The rows of each matrix lie in a flat space through zero, up to rounding. After each matrix: how many dimensions does the smallest such space have?

[[ 16.5  -6.5   2.1 -30.4  20.9  11.8   8.7  -6.5]
 [ -6.5  18.9   7.5  23.8  12.0   6.6 -10.3 -17.7]
 [  2.1   7.5  20.4 -18.6   9.8  27.8 -15.2  -5.5]
 [-30.4  23.8 -18.6  91.8 -19.8 -40.6  -4.3 -10.0]
 [ 20.9  12.0   9.8 -19.8  52.6  24.8   5.3 -34.6]
 [ 11.8   6.6  27.8 -40.6  24.8  42.8 -15.0 -11.3]
 [  8.7 -10.3 -15.2  -4.3   5.3 -15.0  17.8   0.5]
 [ -6.5 -17.7  -5.5 -10.0 -34.6 -11.3   0.5  29.7]]

3

[[ 10.4 -33.8   9.7  10.5  20.7  -1.6   0.2   4.2]
 [-33.8 -28.4  -4.2  34.0   0.2  58.4  33.3  29.6]
 [  9.7  -4.2  67.8  54.1 -31.1  27.5  30.2 -14.8]
 [ 10.5  34.0  54.1  56.0 -30.4  31.5  10.1 -14.6]
 [ 20.7   0.2 -31.1 -30.4  38.3 -38.5 -41.0  -0.3]
 [ -1.6  58.4  27.5  31.5 -38.5  25.1   3.9 -13.3]
 [  0.2  33.3  30.2  10.1 -41.0   3.9  14.1 -19.1]
 [  4.2  29.6 -14.8 -14.6  -0.3 -13.3 -19.1  -5.3]]

4

[[ 56.5  34.7  51.9   3.5 -17.9  22.1  -1.6   8.0]
 [ 34.7  28.1  14.5  -6.1 -23.3  15.5  -7.3  -1.1]
 [ 51.9  14.5  10.5   3.0   9.1  -1.6 -28.2   0.4]
 [  3.5  -6.1   3.0   9.9  -2.4  -0.4 -16.9  -4.2]
 [-17.9 -23.3   9.1  -2.4  69.3 -25.9  46.6  24.3]
 [ 22.1  15.5  -1.6  -0.4 -25.9  10.5 -24.2  -9.2]
 [ -1.6  -7.3 -28.2 -16.9  46.6 -24.2  17.7   9.5]
 [  8.0  -1.1   0.4  -4.2  24.3  -9.2   9.5   7.7]]

4

[[-45.5 -29.3  23.2 -18.3  -3.2   9.9 -38.8   7.5]
 [-29.3  11.4 -29.2 -24.2 -18.4  29.3   2.0 -18.3]
 [ 23.2 -29.2 -67.0  13.8  19.4 -10.2  28.7 -17.6]
 [-18.3 -24.2  13.8 -35.9  27.3   1.7 -24.2  28.8]
 [ -3.2 -18.4  19.4  27.3 -61.1  23.8  -9.6   1.2]
 [  9.9  29.3 -10.2   1.7  23.8 -55.9  -9.0  12.0]
 [-38.8   2.0  28.7 -24.2  -9.6  -9.0 -44.8  23.7]
 [  7.5 -18.3 -17.6  28.8   1.2  12.0  23.7 -36.0]]

6

[[-43.9  -2.9 -49.3 -37.1 -22.2  54.2 -30.0  14.7]
 [ -2.9  -0.3 -33.6 -57.7  -9.3  -2.3 -14.4  17.1]
 [-49.3 -33.6  59.5  67.9  33.8  19.3  13.3 -20.5]
 [-37.1 -57.7  67.9  20.6  41.4  -0.6  11.9   4.6]
 [-22.2  -9.3  33.8  41.4  24.7  -8.2  13.6 -21.8]
 [ 54.2  -2.3  19.3  -0.6  -8.2 -16.8   9.0  18.5]
 [-30.0 -14.4  13.3  11.9  13.6   9.0   0.4  -6.6]
 [ 14.7  17.1 -20.5   4.6 -21.8  18.5  -6.6   3.4]]

4

[[-26.1 -29.4 -28.6  12.2   8.7  -3.2  -2.6   0.7]
 [-29.4  11.3 -29.0 -11.2  17.5   6.8  49.1  -7.9]
 [-28.6 -29.0 -85.2  35.5  15.5 -10.4   7.6 -20.8]
 [ 12.2 -11.2  35.5 -14.4   5.7  -3.0 -20.2  19.7]
 [  8.7  17.5  15.5   5.7 -25.6   5.8 -10.7  -3.5]
 [ -3.2   6.8 -10.4  -3.0   5.8   0.3  11.1  -1.0]
 [ -2.6  49.1   7.6 -20.2 -10.7  11.1  19.8  12.1]
 [  0.7  -7.9 -20.8  19.7  -3.5  -1.0  12.1 -29.5]]

5

[[-13.9   8.2   6.7  12.5 -14.5  -6.0  -7.1  -1.0]
 [  8.2  29.8 -30.8  18.8  -1.8  14.7 -28.0  57.9]
 [  6.7 -30.8  12.5 -69.2  20.8 -49.8  14.1 -49.2]
 [ 12.5  18.8 -69.2  23.1 -12.7  57.2 -44.0   2.4]
 [-14.5  -1.8  20.8 -12.7  -6.8 -33.1   1.8 -12.8]
 [ -6.0  14.7 -49.8  57.2 -33.1  76.8 -33.1 -24.7]
 [ -7.1 -28.0  14.1 -44.0   1.8 -33.1   9.9 -67.9]
 [ -1.0  57.9 -49.2   2.4 -12.8 -24.7 -67.9  88.7]]

4

[[ -0.4  -7.0  -9.3   1.6   2.6   7.6  -5.8  11.5]
 [ -7.0 -31.1  -4.7   0.1  28.9   1.4  45.0 -10.2]
 [ -9.3  -4.7  14.7  14.8  30.8 -25.2  65.6  -1.7]
 [  1.6   0.1  14.8 -13.6  -5.0  -5.8  10.6 -40.3]
 [  2.6  28.9  30.8  -5.0 -14.3 -24.7   9.5 -34.6]
 [  7.6   1.4 -25.2  -5.8 -24.7  29.5 -68.6  27.7]
 [ -5.8  45.0  65.6  10.6   9.5 -68.6  84.4 -51.9]
 [ 11.5 -10.2  -1.7 -40.3 -34.6  27.7 -51.9 -61.5]]

3

[[ -0.4  19.7   0.0  -7.6  29.1 -20.7 -22.6  10.3]
 [ 19.7  35.4  11.5  -7.1  16.8  24.2 -15.6  28.1]
 [  0.0  11.5   0.2  -4.3  16.6 -11.3 -12.9   6.1]
 [ -7.6  -7.1  -4.3   0.3   2.8 -15.7  -1.2  -7.4]
 [ 29.1  16.8  16.6   2.8 -26.2  70.8  16.6  22.8]
 [-20.7  24.2 -11.3 -15.7  70.8 -86.2 -52.3   3.0]
 [-22.6 -15.6 -12.9  -1.2  16.6 -52.3 -10.0 -19.0]
 [ 10.3  28.1   6.1  -7.4  22.8   3.0 -19.0  19.8]]

2

[[ 24.2 -13.1 -15.8   4.5 -15.3  23.3  29.3 -23.3]
 [-13.1  21.5  34.4  22.5  23.0 -31.2   3.5  11.3]
 [-15.8  34.4  57.5  43.8  28.4 -45.1  14.1  16.2]
 [  4.5  22.5  43.8  48.3   7.1 -21.1  36.4  -0.1]
 [-15.3  23.0  28.4   7.1  77.2 -56.1   9.3  -9.1]
 [ 23.3 -31.2 -45.1 -21.1 -56.1  55.9  -0.1 -11.1]
 [ 29.3   3.5  14.1  36.4   9.3  -0.1  62.5 -33.4]
 [-23.3  11.3  16.2  -0.1  -9.1 -11.1 -33.4  32.2]]

3

[[ 36.2  42.5  21.6 -22.9  37.3  11.5   0.6 -27.8]
 [ 42.5  51.6   6.7 -19.2  60.0 -17.6  20.1 -17.2]
 [ 21.6   6.7   1.2  -5.3  24.6   1.1   8.1 -39.1]
 [-22.9 -19.2  -5.3   9.5 -27.6   0.9  -7.2  24.5]
 [ 37.3  60.0  24.6 -27.6  42.9   4.4   1.8  -3.9]
 [ 11.5 -17.6   1.1   0.9   4.4  16.0  -0.8 -55.6]
 [  0.6  20.1   8.1  -7.2   1.8  -0.8  -3.6  25.9]
 [-27.8 -17.2 -39.1  24.5  -3.9 -55.6  25.9  62.1]]

3
